The rows come from 4 hidden closed curves, with some noise, and rows from the same curve form a group. Each curve winds through 8 dimensions. The rows are also pushed far along 4 directions, which tell nothing about the answers.
(in the rows, 128 means zero)
Some rows, each with its group after it:
[145 126 129 115 109 132 113 126  24 140 173 117 137 168 103 171 172 195
  57  69 143  67 121] : D
[109 107 101 122  74 131 169  99  84 164 128 133 179 161 111 134 126 157
 114 134 127 112  96] : K
[179 147 146 135 145 143 156 167 106 142 178 174  92  96  48 133 212 151
 129 100 157 107 128] : A
[156 146 157 117 130 162 137 164 104 148 137 145  86 128  81 149 164 109
 128 133 124 129 155] : P
[137 148 101 116 128  99 122 131 100  93 160 134 117 147 123 168 166 162
  69  80 145 105 106] : K
[150 111 197 142 105  99 140 168 131 194 204 127 115  80 100  87 147 115
 196 201 187  77 173] : P
[149 141 128  94 142 129 114 132 124 106 164 131  93 145 124 142 122 132
 105 110 142 145 137] : A
[124 136  86  83 134 133  92 132 127  97 121 158 123 155  92 151  89 106
 114 102 103 178 147] : P
[102  91 134 157  97  94 132 119  84 160  94 125 168 136 169 118 135 169
 130 161 135  70  98] : K
[134 119 146 171 126 111 138 167 142 142 129 150  97 111  80 127 136  89
 185 182 119 109 144] : P
[166 148 123 127 154 147 127 134  94 110 165 127  93 146  98 134 166 169
  80  41 147 146 115] : A
[141  94 139 138 124 103  96 132  86 145 132 134 149 138 162  84 149 194
 129 143 173  93 147] : A
[128 110 101  90 108 146 113 117  73 140 124 156 142 146 129 122 133 177
  87  97 132 134 129] : P
[109  92  87  96  99 129 100 111 126 155 111 154 149 140 171  58 109 187
 121 162 178 124 162] : P
[140 144 128  81 171 124 113 146 155 101 143 121 109 118 145 109 110 133
 141 154 149 139 158] : K
[136 123 127 165 128 115 145 123  73 147 139 116 147 121 119 135 173 191
  79  77 131  67  87] : D
[176 158 134 146 122 146 119 172 108 134 179 147  80 153  44 133 224 153
 124 119 182  83 161] : D
[140 113 154 131 140 125 139 148 156 154 152 117 146  96 107  65 127 141
 196 150 161 130 148] : D
[ 86  94 119 179 102 135 186 109 162 152  82 124 148 112 159  92  97 111
 169 191  91 128 111] : D
[157 177 105 137 169 155 139 139 171  69 139 136  95 129  70 166 163  93
 102  62 101 171 121] : D
[137 133  96 128  81  90  83  97  87 129 167 127 147 165 140 129 159 192
  56  60 180 101 119] : A
[120 109 130 133 115 130 155 125  84 126 105 151 165 125 109 173 136 122
 133 101  79 132  80] : K
[104  68 137 154  74 123 146 107  80 178 130 119 160 154 173  92 132 183
 149 218 158  43 149] : D
[ 85 104  84 121 122 121 124  89 187 120  82 117 158 131 178  81  21 100
 150 172  99 184 136] : P
[119  97 111 129  62 145 151  97  90 164 165 141 133 156 162 103 134 174
  86 143 150 105 150] : P
[ 77 111  63  98 110 107  89  87 145 111  73 117 154 144 214  98  82 164
  75 124 141 141 120] : D
[117 110 147 103 133  92  90 141 173 142 123 120 145  96 145  70  83 108
 190 153 165 155 142] : P
[134 124 126 185 119 110 127 121 140 127 113 147 165 127 117 129 138 110
 152 130 104 135 122] : A
[120 115 108 108 140  79  77 109 122 125 115 115 172 136 162 104  94 162
 117  89 157 141 106] : A
[141 145 113 131 142 151 119 140 173  96  99 157 122 138 103 120 120  86
 166 131 111 189 145] : A
[ 83 107 114 104 140 110 128  92 126  94  84 103 165 153 207 157  44 113
 120 139  66 150  97] : K
[115 101 130 129 122 158 163 107  93 129  98 120 152 152 168 128 112 149
 123 126  86 144 108] : K
[141 137 132 137  94  93 125 122 128 155 187 128 128 128 106 114 145 140
 122 122 180 103 134] : A
[130 120 118 140 141 149 144 125 145 106 115 138 152 140  98 131 138 123
 165 118 107 147 121] : D
[126 114 174 143 149 112 171 154 136 156 126  95 140 109 114 118  78  93
 211 195 104 122 124] : K
[129 104 106 170  85 118 141  99 107 177 118 137 176 132 134  81 153 179
 117 119 161 104 108] : A
[133 138 118 152 111 117 133 100  91 147 143 105 147 130 167 137 167 178
  46  89 144  81 105] : K
[148 168  96  97 149 109  66 150 163  97 158 127  82 146 105 124 111 122
  95 115 161 144 181] : P
[ 92 119  92 175  70 153 177  86 149 133  80 159 144 139 138 156 114  83
 119 152  63 151  99] : P
[164 139 133 146 134 165 156 144 101 129 154 148 130 136  47 147 203 152
 134  92 133 109 124] : D
[ 90 115 104 159 117 110 162  88 111 111  96 121 171 127 131 186 101 106
 105  81  48 137  56] : D
[125  88 144 122 149 103 122 141 113 131 143 122 135 102 161  79 127 179
 151 143 156 100 133] : D
[122 118 145 162 105 112 182 115 123 139 158 128 129 120 106 161 104  90
 152 139  90 131  95] : A
[125 147  85 124 104  92  71  83 113 119 127 107 148 166 177 130 127 174
  40  81 173 106 124] : A
[126 118 129 100 126 130 131 118 127 116 140 133 117 142 153 125  97 129
 131 147 126 146 134] : A
[117 139 121 125 131  92 122 138 168  77 142 134 113 137 143 149 104  91
 155 141 108 154 127] : K
[146 166 156 184 154 160 174 160 150 117 104 117 111 134  21 193 131  30
 185 139  51 149 114] : D
[139 136 132  81 142 110  66 144 126 103 145 138 139 123 137 118 146 138
 125  72 164 160 132] : K
[107  92  88 113 109  90 102  94 126 151 140 129 149 127 195  64  94 193
  93 166 170  90 154] : P
[143 131 126 118 154  79  58 168 140 115 150 133  91 120 129  84 144 162
 134 131 195 108 162] : P
[153 131 126 107 124 137 104 138 124 119 157 157 118 147 108 120 151 136
 132 115 158 152 160] : A
[123 114  95  83 135 130 113 102  98 139 113 125 167 126 189  76 140 222
  76  95 176 116 118] : K
[142 142 129 163 109 142 194 135  84 140 155 123 115 149  88 175 157 139
  99 140 108  80 109] : K
[149 121 166 130 162 100  95 166 115 140 153  91 130 123 119  81 138 168
 171 140 191  85 158] : D
[104 115 107 146  71 163 175  83 113 164 114 120 152 162 135 136  81 108
 109 156  82 141 133] : P
[148 129 175 137 162 115 155 169 130 155 146 100 127 108 101 108 101 109
 194 177 129 115 139] : K

New rows, each followed by its group:
[101 106 103 106 104 143 110  97  84 130  82 137 146 160 177 136 118 159
  87  91 116 152  97] : P
[137 170 122 101 171 125  86 158 192  80 119 115 109 131  93 139  92  61
 164 131 116 179 152] : D
[144 125 146  85 176  99  93 151 141 126 177 101 131  97 131  75 108 158
 143 103 177 137 152] : D
[106 104 129 116 103 139 188 108 133 146 135 119 167 140 127 129  77 102
 173 170  94 159 116] : K
[121 100  97  85 148  79  58 136 139 105 143 147 127 116 168  73 117 187
 121 111 190 127 146] : P
[122 106 139 135 117 101 110 155 125 172 121 143 131 100 112  88 145 145
 165 184 170  83 149] : P
[121 124 111  92 147 123 100 119 173  86 144 121 110 139 167  93  69 120
 125 111 133 194 159] : P
[142 161 145 137 131 117 138 140 134 114 155 135 102 116  77 183 133  68
 122  96  97 150 118] : P
[106  95 115 118 115 119 103 108 121 107 120 118 155 170 170 131 101 146
 145 162 125 116 142] : D
[158 137 138 207  95 134 175 134 110 170 160 139 110 123  71 126 196 141
 125 132 148  85 120] : A
[139 116 168 147 128  93 112 172 121 152 138 129 126 108 119  97 155 142
 182 173 169  84 142] : K
[134 146 121  86 148 120  78 153 167  67 139 161 113 131 127 134 136  96
 144  88 133 192 136] : K
[104 139  98 129 126  90  72 100 168  94 109 107 139 162 179 120  70 113
 117 128 136 159 130] : A
[115 126 105 151 122 137 170 112 152 120 124 147 121 127 102 166  85  72
 131 165  55 142 132] : P
[ 98 112 110 156 128 133 182  97  81 112  84 131 166 131 126 202 115 117
  95  84  18 125  50] : D
[109  99  52 118  87 110  83  87 118 138 121 133 146 156 200  48 130 239
  53 112 205 104 146] : P
[121 101 126 148 108 138 174 113  89 123 155 137 131 138 143 146 142 156
 106 113  96 108 107] : D
[160 163 158 137 121 126 166 156 144 154 193 131 117 105  51 151 161  84
 158 149 136 115 142] : K
[117 114 105 120  72 121 137  93  77 167 146 147 164 136 114 156 137 146
  80 100 115 108 107] : P
[115 103 115  93 108 111  94 110  66 131 128 131 142 153 175 137 124 187
  73  95 137 113 114] : P
[140 110 161 141 124 160 181 137  66 166 130 119 134 134 123 125 152 164
 123 143 114  96 121] : K
[146 124 114 151 115 154 166 110 108 145 151 129 149 126 103 116 180 177
 105 104 143  94 117] : D
[113 114 128 141 100 122 163 114 133 143 134 108 136 150 165 110 100 127
 142 185 129 113 138] : K
[131 117 125 105 134  91  76 153 155 120 137 154 107 100 160  76 162 156
 141 138 202 117 147] : P
[138 106 147 154 126 130 174 136  60 164 151 133 143 108 103 144 174 175
 113 119 116  62 103] : D
[100  89 162 139 104 139 166 109 131 159 100 133 172 107 167 133  90  83
 181 196  66 136 122] : K
[ 92  83 135 126  86  85 117  95 122 163 129 110 169 115 199  93  85 150
 134 155 145 107 120] : P
[113 111  92 132 115 120 113 126 187 102 125 154 115 140 154  77  89 115
 161 161 136 174 163] : P
[134 145 116 109 190 115  90 131 142  31 135 114 118 156 128 179 108 114
 119  51  89 178 103] : D
[119 113 129 145  93 103 121 109 132 159 144 121 131 111 182  80 148 176
 102 142 184  89 129] : P
[117 136  90 138 144 131 136 104 171  85 103 125 135 131 152 126 113 121
 111  99 105 158 112] : D
[163 123 155 146 139 171 155 150  86 162 135 119 131 138  78 107 175 168
 145 132 143  91 142] : D
[150 106 166 123 109 129 142 155  75 171 161 153 149 106  91 127 183 151
 152 127 147  97 127] : K
[152 145 139  53 145 123  72 154 165 116 184 132  92 113 139  82 118 127
 130 121 199 164 193] : P
[ 97 132  81 143 133 104 127  80 159  98  76 110 151 140 169 124  83 133
  93  75 114 164  68] : A
[123 118 123 165  82 113 161 114  55 162 153 137 146 132 110 181 173 163
  65 122 108  46  99] : D
[152 154 142 133 158  95  93 152 226 101 166 119 105 112 128  75  94  79
 191 160 165 171 183] : A
[128 133 145 143 153 138 156 126 143  98 130 115 126 117 153 138 119 108
 128 107  82 160 113] : K
[113 127 112 151 107 138 197  94  83 154 118  92 149 154 140 155 114 161
  77 138  95  87  90] : K
[176 170 156 110 151 132 121 162 143 142 199 108  95 115  85 107 159 132
 125 131 184 116 173] : K
[111  99 128 160 100 131 153  99  98 118 108 147 158 165 149 179  97  95
 137 151  47 138 109] : A
[114 100 120 132  83 111 141 104 103 138 176 119 141 134 166 114 131 175
  92 125 149  93 131] : D
[122 118  69 164  68 146 150  88  92 145 125 160 136 158 120 122 159 175
  53 102 126 104 121] : P
[110  65 122 114  60 125 166  96  84 205 165 156 179 111 161  77 123 189
 130 183 157  81 143] : P
[129 144  87 124 137 116  99 107 158  61 126 159 118 152 159 148 127 125
  89  83 109 171 121] : A
[119 113 105  99 110  98  89 125 131 124 137 125 159 141 164  71 125 181
 129 107 198 137 127] : K
[121 118  95 102 139 106  67 100 134 101 120  91 169 163 178  85 120 195
 109 101 189 109 135] : D
[156 142 138 147 118 146 192 131 124 178 162 138 108 100  68 124 161 138
 130 130 148 109 123] : A
[119 142 121 118 114 139 132 120 125 100 119 147 152 140 112 182 125  81
 122  74  71 178  93] : K
[142 177 105 100 150 106  99 131 179  81 158 130  97 126  94 158 110  84
 111  74 132 186 123] : A
[169 171 124 130 138 119 134 161 106 101 186 121  91 158  61 170 176 138
 103  69 149 128 122] : K
[135 107 127 140  91 164 194  94  65 176 139 146 158 134 112 155 140 150
  99 133  92 107 105] : A
[144 132 120  73 149 127  89 127 161 114 173 127 107 123 153  74 103 151
 112 106 179 173 175] : P
[126 130 140 128 161 112 103 138 131 109 114 114 123 119 174 121 127 139
 127 130 126 125 127] : K
[107 101  96 124  95  96  95  92 155 136 127 124 170 141 180  57 100 166
 135 120 186 145 131] : A
[157 162 133 129 127  90  92 141 162 114 194 128 108 128  90 127 140 110
 132  93 175 143 145] : A
[ 90 123 110 109 156  81 109 116 161  99  92  85 157 137 182 119  46 119
 148 151 120 153 104] : K
[136 158 136 120 148 109 114 143 116  82 153 110 107 151 115 190 118  98
 106  81 102 145 105] : K
[159 152 140 120 158  86  76 167 160 126 171  89  92 120 139  58 152 171
 132 128 231 103 169] : K
[144 105 164 141  75 137 157 137  62 191 166 152 159 107  93 129 188 154
 136 132 141  87 129] : K
